Each cloud of rows lies close to a flat space through zero, with a little noise off it, and is much wider in some directions of that space than in others. After each cloud: how many dimensions does that space have?
(in the rows, 128 means zero)

[[125 129 110 166 126 154 119 138  95 125  91 183 153 168 145 100 121 192]
 [142 144 100  84 104 113 144 118 129 107 120 119 127 166 143 111 164 121]
 [168  94 141 176 152 119  96  97 212 112 109  74 145 125 111  51 140 130]
 [147 173 136 161 146 117 158  82 140  92 122  86 182 167 112  82 144 126]
 [113 105  81 131 116 168 155 151 149 133 129 148 102 127 161  55 134 166]
 [115 108 125  86 130 116  79 116 151 118 148  63 128 114 145 111 139 156]
 [103  85 120 102 121 113  65 125 151 132 120 107 102  97 135 105  91 157]
 [114 113  87 154 152 111 163 149 184 169  98 134  61  53 121 143 134 118]
 [ 69  99 116 154  80 167 116 203 101 142 146 171  74 121 129 180  79 183]
 [116 155 178 122  83 112 117 107 119 119 159 113 128 181  68 158 112 130]
 [141 126  83 153 200 117 192 129 166 152  74 134  73 109 112  37 114 109]
 [141 129 126 130 159 131 141 153 145 134 136 149  96 132 139 137 131 110]
 [110 158 130 110  96  88 115 133 108 113 138 158 107 111 143 187  90 130]
 [121 130 131  93  90 117 115 145 110 122 157 127 113 127 147 145 133 141]
 [156 139  95 181 214 170 178 118 190 117  99 150 138 162 147  52 133 114]
 [118  92 101  91 159 143 109 142 154 130 134  83 103 120 150  81 137 140]
 [ 94 118 136 151  89 115 108 133 204 133 133 134  74 111  86 199  85 113]
 [108 114  84 109 105 140 132 154 173 109 132  97  82 158 136 100 134 153]
 [143 142 127 136 162 140 136 145  66 157 113 184 152 120 157 173 169 142]
 [135 106  84 127 154 180 167 167 139 128 118 145 109 155 155  86 143 119]
 [118 112 125 178 145 143 122 165 177 135 136 138 100  99 141 164 123 145]
 [109  79 107  98  87 121  83 140 178 126 126 141  78  89 146 120  79 116]
 [135 151 120 135 142 106 157  72 130 148  96 128 155 106 109  86 150 127]
 [ 89 124 168 165  89 153 111 125 114 146 159 132 145 120  94 169 115 168]]
	13

[[136 129 114 136 143 138 135 143 124 128 129 115 109 139 127 133 124 135]
 [140 137 141 132 109  99 146 139 128 120 125 126 141 127 136 122 115 124]
 [139 118 123 139 131 130 172 122 123 150 114 135 138 127 148 117 100 101]
 [132 151 125 137 118 118 112 136 136 112 146 124 117 129 120 126 139 144]
 [128 102 121 123 145 148 107 148 122 131 104 120 120 145 126 124 135 132]
 [130 123 124 128 138 155 145 109 118 138 138 136 120 116 128 146 133 121]
 [132 108 111 157 155 146 148 127 118 142 117 115 108 139 132 132 110 129]
 [ 98 101 120 123 156 109 101 134 136 126  99  96 135 151 121 124 111 144]
 [122 170 145 148  87 113 159  58 139 135 178 172 144  80 132 129 127 111]
 [129 103 115  95 163 116 102 202 124 109  87  73 121 177 121 131 124 149]
 [ 94 123 101 112 169 110 106 136 144 123 122  84 125 156 116 129 113 150]
 [103 146 137 116 113 113 150  68 143 143 152 155 159  95 134 127 118 105]
 [154 150 137 155 100 128 165 115 123 133 149 153 125 108 140 124 124 114]
 [141 138 126 145 129 147 132 126 116 120 154 128  99 119 115 153 145 145]
 [110  99 103 121 171 156 126 125 127 151 105 114 122 146 133 125 115 122]
 [143 141 132 117 119 122 126 154 125 114 133 122 125 134 125 134 137 135]
 [108 115 132  93 133  88  98 157 144 119  91 106 159 154 132 103 115 128]
 [128  94 108 121 168 136 110 181 121 126  87  86 111 172 126 124 117 143]
 [109 144 145  99 110  77  83 147 147  98 125 113 152 137 115 119 137 149]
 [136 149 106 156 139 146 142 117 127 131 157 127  97 125 124 134 129 137]
 [140 129 110 143 146 168 143 125 117 140 142 130 100 126 129 139 135 127]
 [114 118 148 122 117 114 107 111 130 124 121 136 146 119 123 129 132 131]
 [103  79 123 140 161 126 133 108 125 149  93 112 137 141 131 128  96 125]
 [161 107 111 161 149 168 156 154 103 139 116 119  90 142 134 137 122 129]]
	7

[[170 202 145 130 159  93 175 112 153 175 129 115  98  80 171 128 160 103]
 [117 126 145 122 129 111  89 110 149 146 113 139 112 130 123 114 122 150]
 [142 104 113  93 158 154 167 160 151  79 133 132 153 154 108 162 110  89]
 [108 114  94 115 123 113 124 150 104 154 132 106 149 146 132 131  84 113]
 [118  98 103 111 111 128 102 117  77 130 120 113 136 138 114 125  91 135]
 [112 122 144 148 107 157 124 130 138  83 121 132 118 132 115 149 123 160]
 [ 95 119 142 135 138 115 107 161 139 108 123 130 161 121 116 120 103 156]
 [145  95 122 113 130 155 137 126 116  90 136 145 145 149 102 129 138 111]
 [144 149 116  94 162  85 190 158 133 182 140 138 147 130 129 116  43 114]
 [132 104 100 120 135 132 174 144 110 145 157 147 159 150 116 122  97 102]
 [111 114 120 116 127 118  96 136 129 128 122 108 136 135 135 121 118 127]
 [145  96 137 107 130 137  88 130 138  86 122 133 134 150 110 102 155 120]
 [145 101  94 126 100 155 161 129 109 129 159 125 130 172 135 123 123  94]
 [133  93 135 131  99 158 133 130 148  87 147 141 131 166 121 104 127 136]
 [143 180 155 132 154 113 180 130 176 132 130 122 116  89 159 135 129 132]
 [115 148 127 129 137 115 173 132 156 156 138 128 126 120 148 138  87 133]
 [145  88 125 117 102 166 107 142 124  45 133 103 139 157 123 116 154 116]
 [123 119 125 133 115 139 153 139 116 104 141 123 145 128 125 121 106 140]
 [147 124 128 146 105 155 123 121 123  93 139 104 121 128 149 123 190 111]
 [146 114 124  83 166 107 146 125 143 129 134 129 149 125 125 104  99 111]
 [140 127 135 105 143 123  84 176 147  84 105 100 136 141 126 135 149 103]
 [119 122 123 144  97 133  90 125 112 138 122 124 110 147 126 126 142 135]
 [126 138 143 126 128 132 116 118 178 110 121 107 106 127 155 132 146 126]
 [164 125 155 104 142 115 118 136 164 102 129 128 127 133 131  84 140 121]]
	10

[[122 130 134 135 140 119 141 115 129 126 117 135 123 119 143 132 140 149]
 [133 126 112  74  85 161 102 177 144 111 133 127 170 155 106  97 101  61]
 [116 123 134 117 136 104 150 121 131 106 122 124 128  97 150 139 159 144]
 [131 126 103  49  77 177 109 166 165  96 128 128 194 146 119  92  97  56]
 [117 168 120  82  99 215  92 157 165 135 108 155 193 218 115  82  78  77]
 [119 123 155 171 168  75 151  92 101 131 147 107  78  87 140 172 183 184]
 [ 97 135 145  85 154 118 157  46 157  77 168  91 150  77 173 186 202 164]
 [ 94 129 159 121 173  79 173  58 130  87 152  97 110  61 176 192 224 195]
 [148 126 119 177 122 131 119 174 107 173  83 170 107 163 107  86  74 124]
 [110 132 132 124 157 120 163  58 152 106 119 129 138  90 176 153 159 178]
 [132 134 126 147 132 141 120 123 124 145 129 132 122 145 119 125 112 132]
 [157 121 109 145  99 152  95 177 115 160 122 141 124 164  88  91  65  84]
 [147 118 122 146 119 128 106 138 111 146 156 113 109 135  98 134 111 109]
 [124 117 133 114 126 103 139 139 121 111 134 118 123 102 131 136 154 125]
 [135 116 137 179 153  84 148 123 101 148 113 135  81 103 134 139 140 167]
 [142 124 111 119  96 147 106 183 124 139 111 144 142 156 102  89  86  83]
 [135 142 127 183 138 133 138 164 118 173  44 196 114 173 132  74  76 149]
 [135 111 133 151 145  96 137  93 111 129 158 102  94  88 129 164 152 154]
 [130 110 129 133 143  98 146  87 126 114 149 107 110  77 144 161 157 153]
 [151 123 105 143 105 145 118 177 127 154  80 169 134 157 113  73  63 101]
 [127 133 146 186 164 108 133  88 103 155 147 116  83 122 129 163 148 179]
 [108 124 143 108 150 101 155  74 137  91 156  97 128  76 160 174 190 162]
 [136 122 123  99  98 139 103 170 123 121 153 110 142 141  97 119 121  78]
 [124 139 134 176 158 119 154 114 126 154  72 171 109 135 155 112 117 179]]
	5

[[130 139 130  89 145 121 119 124 121 128 119 123 147 144 134 121 145 117]
 [126 108 177  82 133 140  98 140 161 136 162 147 152 106 140 130 132 160]
 [ 89 140 130 150 125 130  88 136 139 141 126 134 146 113 142 140 118 156]
 [110 136 128 111 120 131 129 115 145 122 124 148 119 137 173 112 116 125]
 [116 121 167 156 118 111 127 106 139 125 110 120 125 155 138 125 109 122]
 [123 133  96 112 127 116 134 123 111 130  99 144 100 158 101 122 116 165]
 [158 126  77 102 145 114 124 158  84 128 150 109 132 134 103 145 145 113]
 [136 130  89  92 120 101 120 153 108 129 144 120  98 157 116 113 158 118]
 [117 120 128  93 114 126 151 167 117 144 132 152 123 134 104 144 138 113]
 [178 127 117 136 119 110 108 135 134 104 150 118 134 134 124 132 145 128]
 [175 113 141 124 138  96  72 128 154 115 142 113 158 120 108 127 148 119]
 [128 122 171 167 125 123 152 134 120 143  93 142 106 129 112 104 122 143]
 [107 126 185 148 147 147 150 121 152 126 107 136 148 118 172 127 122 135]
 [103 142 121 113 111 116 101 147 115 128 138 157  89 163 147 147 132 141]
 [136 124 169 160 145 139 121 129 114 114 120 129 128 108 118 126 108 114]
 [123 127 124 144 149 133 138 132 133 123 132 124 141 118 167 149 130 101]
 [145 115 110 118 120 131 129 147 137 142 153 130 122 110 156 118 141 134]
 [154 132 120 144 127 130 132 148 106 115  94 100 146 137 104 132 140 106]
 [139 119 151 121 108 112  94 127 146 131 130 119 153 151 156 135 126 147]
 [144 122 137 135 156 146 121 105 104 155 101 122 129 118  89 158 131 154]
 [148 132 150 132 179 116 153  83 116 153 126 142 164 127 138 160 127 148]
 [139 116 158 161 130 128 138 136 124 117  99  98 106 144 140 100 136 117]
 [ 72 172 172 119 108 110 135  97 118  90  83 148 102 217 148 113 112 127]
 [146 131 139 134  99 122 103 116 148  98 144 123 130 134 147 100 111 135]]
	16

[[108 112 151 133 118 139 116 139 130 119 133  78 121 143 108 143 156 105]
 [146 154 122 136 134 113 166 161 122 149 118 128 126  73 150 129  92 113]
 [140 145 108 150 162 127 151 145 121 153 128 105 137  66 131 152 113 122]
 [ 94 121 157 110 129 144 122 126 101  74 114 121 151 178 141 128 179 149]
 [114 106 120 135 150 152  90  95 138 118 147 106 138 155  98 143 166 144]
 [129  99 154 119  86 122 130 150 141 133 129 108  95 146 106 144 143  95]
 [128 142 126 145 146 127 126 127 127 139 134 123 140 113 138 122 108 136]
 [138 147  73 125 158 131 118  95 124 138 133 171 151 101 131 103 112 156]
 [106 109 153 134 128 140 125 146 122 115 131  72 123 138 109 156 165 109]
 [134 110 135 119 109 124 110 104 144 123 134 156 113 172 123 122 135 145]
 [108 157 122 111 130 130 134 131 104 109 113 135 151 116 153  95 120 124]
 [174 167 158 161 103  75 190 202 141 204 112 116  89  51 165 124  19  76]
 [117 114 152 124  91 123 133 163 132 132 127  84 102 127 110 135 133  73]
 [ 82 109 109 105 140 170  72  77 118  84 142 111 156 180  99 110 192 144]
 [126 141  75 108 172 143 132  96 101  92 125 180 170 118 140 132 168 181]
 [112 135 117 119 113 136 138 160 116 126 123  83 123  89 111 125 137  74]
 [116 108 120 117  87 135 121 155 143 143 136  79  96 109  84 132 141  62]
 [144 125 176 128  95 101 172 181 122 132 110 113 100 125 149 151 115  99]
 [137 106 146 133 132 126 120 107 137 122 130 145 125 171 128 143 144 162]
 [137 118 135 121 110 122 115 110 142 133 130 161 117 162 132 112 115 140]
 [134 121 112 116 106 126 117 119 142 143 133 144 111 130 115 106 115 110]
 [137 123 139 136 102 116 101 115 164 158 142 132  98 152 120 102  93 115]
 [133 101 121 120  83 125  90 101 165 151 145 139  94 163  93 102 119 104]
 [154 152 133 161 156 110 159 150 125 159 124 124 132  78 151 147  82 137]]
	6

[[188  68  92 112 105 180 125 149 142 109 146 166  68  71 154 105 111  75]
 [194 147 194 105 103  90  49 158  44 173 156 137  62  44 155  49 213 238]
 [155 109  83 171 160 171 181 141 132 153  62 100 114 101  76 108 100 129]
 [ 50  56 212  86  78  92 132 189 148 192 171 170 154 200 128 135  89 148]
 [115 143 131 168 190 129  91 186  50 118 108 141 107  98 139 119 185 154]
 [134 177 146 197 179  94  84 168  87 163  86 147  91  70  93  92 194 202]
 [137 113 105  68 134 152 228  99  57 126 111 101  72 119 190 126 101 109]
 [162 126  90 107 116 132 192 120 122 160  59 127  80 112  73 190  97 142]
 [ 94 113 151  92  73  69 123 140  85 170 178 159  49 123 146 131 188 176]
 [ 70 217 207 174  91 126 188 173  92 183 162  90 103 147 154 111 192 226]
 [144  59 155 102  51 120 153 153 122 177 176 179  51 109 142 117 106 111]
 [161  80 148  85  83  84  99  86  84 109 170  95 147 128 128 169 123 120]
 [111 126 123 172 175  88 125 116 121  93 122 109 139  55 181  81  93 115]
 [109 186 141 163 126 109 219 150 124 171  80 157  46  83 137 180 105 150]
 [200 109 145 153 153 133 148  78 102 130 116  71 114 110  85 204 175 108]
 [ 99 117  99 135  98 117 110 171  28 112 120 120 145 147 106 170 100 141]
 [116 129  92 165 145 150  75 148 161 133 104 174 120 107 115  93 123 115]
 [116 126  94 114 133 163  67 144 238 113 131 102 167 112 127  97 171 177]
 [ 92  70 130 110  82 112  93  97 118 170 174 128  84 147 136 151 169 125]
 [120 150 179 134 118 168 139 155  82 152 128 112 115 132 172 188 150 144]
 [122 112 222 164 121  71 158 181 159 173 179 175  77 127 103 167 184 143]
 [153  52 147 143 118 118 111 148 121 162 127 161 104 106 101 128  97 102]
 [152 178 125 117 192 169  55 141 165  68 127 122 200 169 114 113 210 139]
 [127  84  95 136  82 117 112 152 149 156 130 120  94  99  84 163 141 164]]
	14

[[134 147 138 127 128 144 135 143 121 140 138 102 136 119 148 141 110 158]
 [120 131 137 112 120 115 117 136 129 126 125 135 123 121 111 124 137  97]
 [165 108  80 177 138 150 177 110 113 132 128 124 138 140 175 132 126 206]
 [137 140 133 145 137 169 139 134 118 143 141  93 148 129 171 145  97 195]
 [131 123 130 142 140 164 131 126 124 133 138 107 144 141 159 141 101 178]
 [127 125 128 129 129 132 131 126 129 130 125 128 129 130 132 131 125 134]
 [126 131 128 123 122 123 127 131 125 130 129 131 125 122 123 127 127 120]
 [141 140 122 138 126 138 145 139 123 138 132 115 129 116 149 135 121 162]
 [134 139 127 127 125 128 133 136 125 131 130 124 126 118 134 128 130 135]
 [131 135 121 121 115  95 133 135 129 125 119 147 109 111 108 121 151  91]
 [117 135 142 112 125 119 116 132 128 128 128 130 126 123 119 127 128 105]
 [136 118 106 136 124 106 141 116 131 118 120 150 117 127 120 115 150 113]
 [122 140 144 118 127 132 117 138 128 133 133 120 131 123 127 131 115 127]
 [133 145 136 119 124 126 127 140 123 135 128 118 126 114 128 135 125 129]
 [119 140 139 111 119 111 117 135 134 126 125 132 116 119 107 125 138  91]
 [117 131 146 119 132 138 114 136 128 133 135 122 135 128 126 131 119 126]
 [134 130 121 130 128 118 134 124 127 129 122 136 120 124 122 124 138 122]
 [139 137 115 129 114 105 145 132 127 128 122 140 112 111 118 124 147 116]
 [133 131 129 132 133 151 135 131 124 134 134 112 137 129 148 136 113 160]
 [129 133 129 130 129 138 130 130 125 131 134 120 131 123 139 134 118 144]
 [137 126 118 136 123 119 138 124 125 124 124 133 123 126 127 123 136 131]
 [141 139 125 139 134 148 146 136 120 138 134 107 133 120 154 142 115 172]
 [125 117 128 122 127 116 124 124 127 121 126 135 125 128 119 124 136 107]
 [100 119 158 111 142 144  92 129 134 127 138 119 144 145 120 130 111 112]]
	3
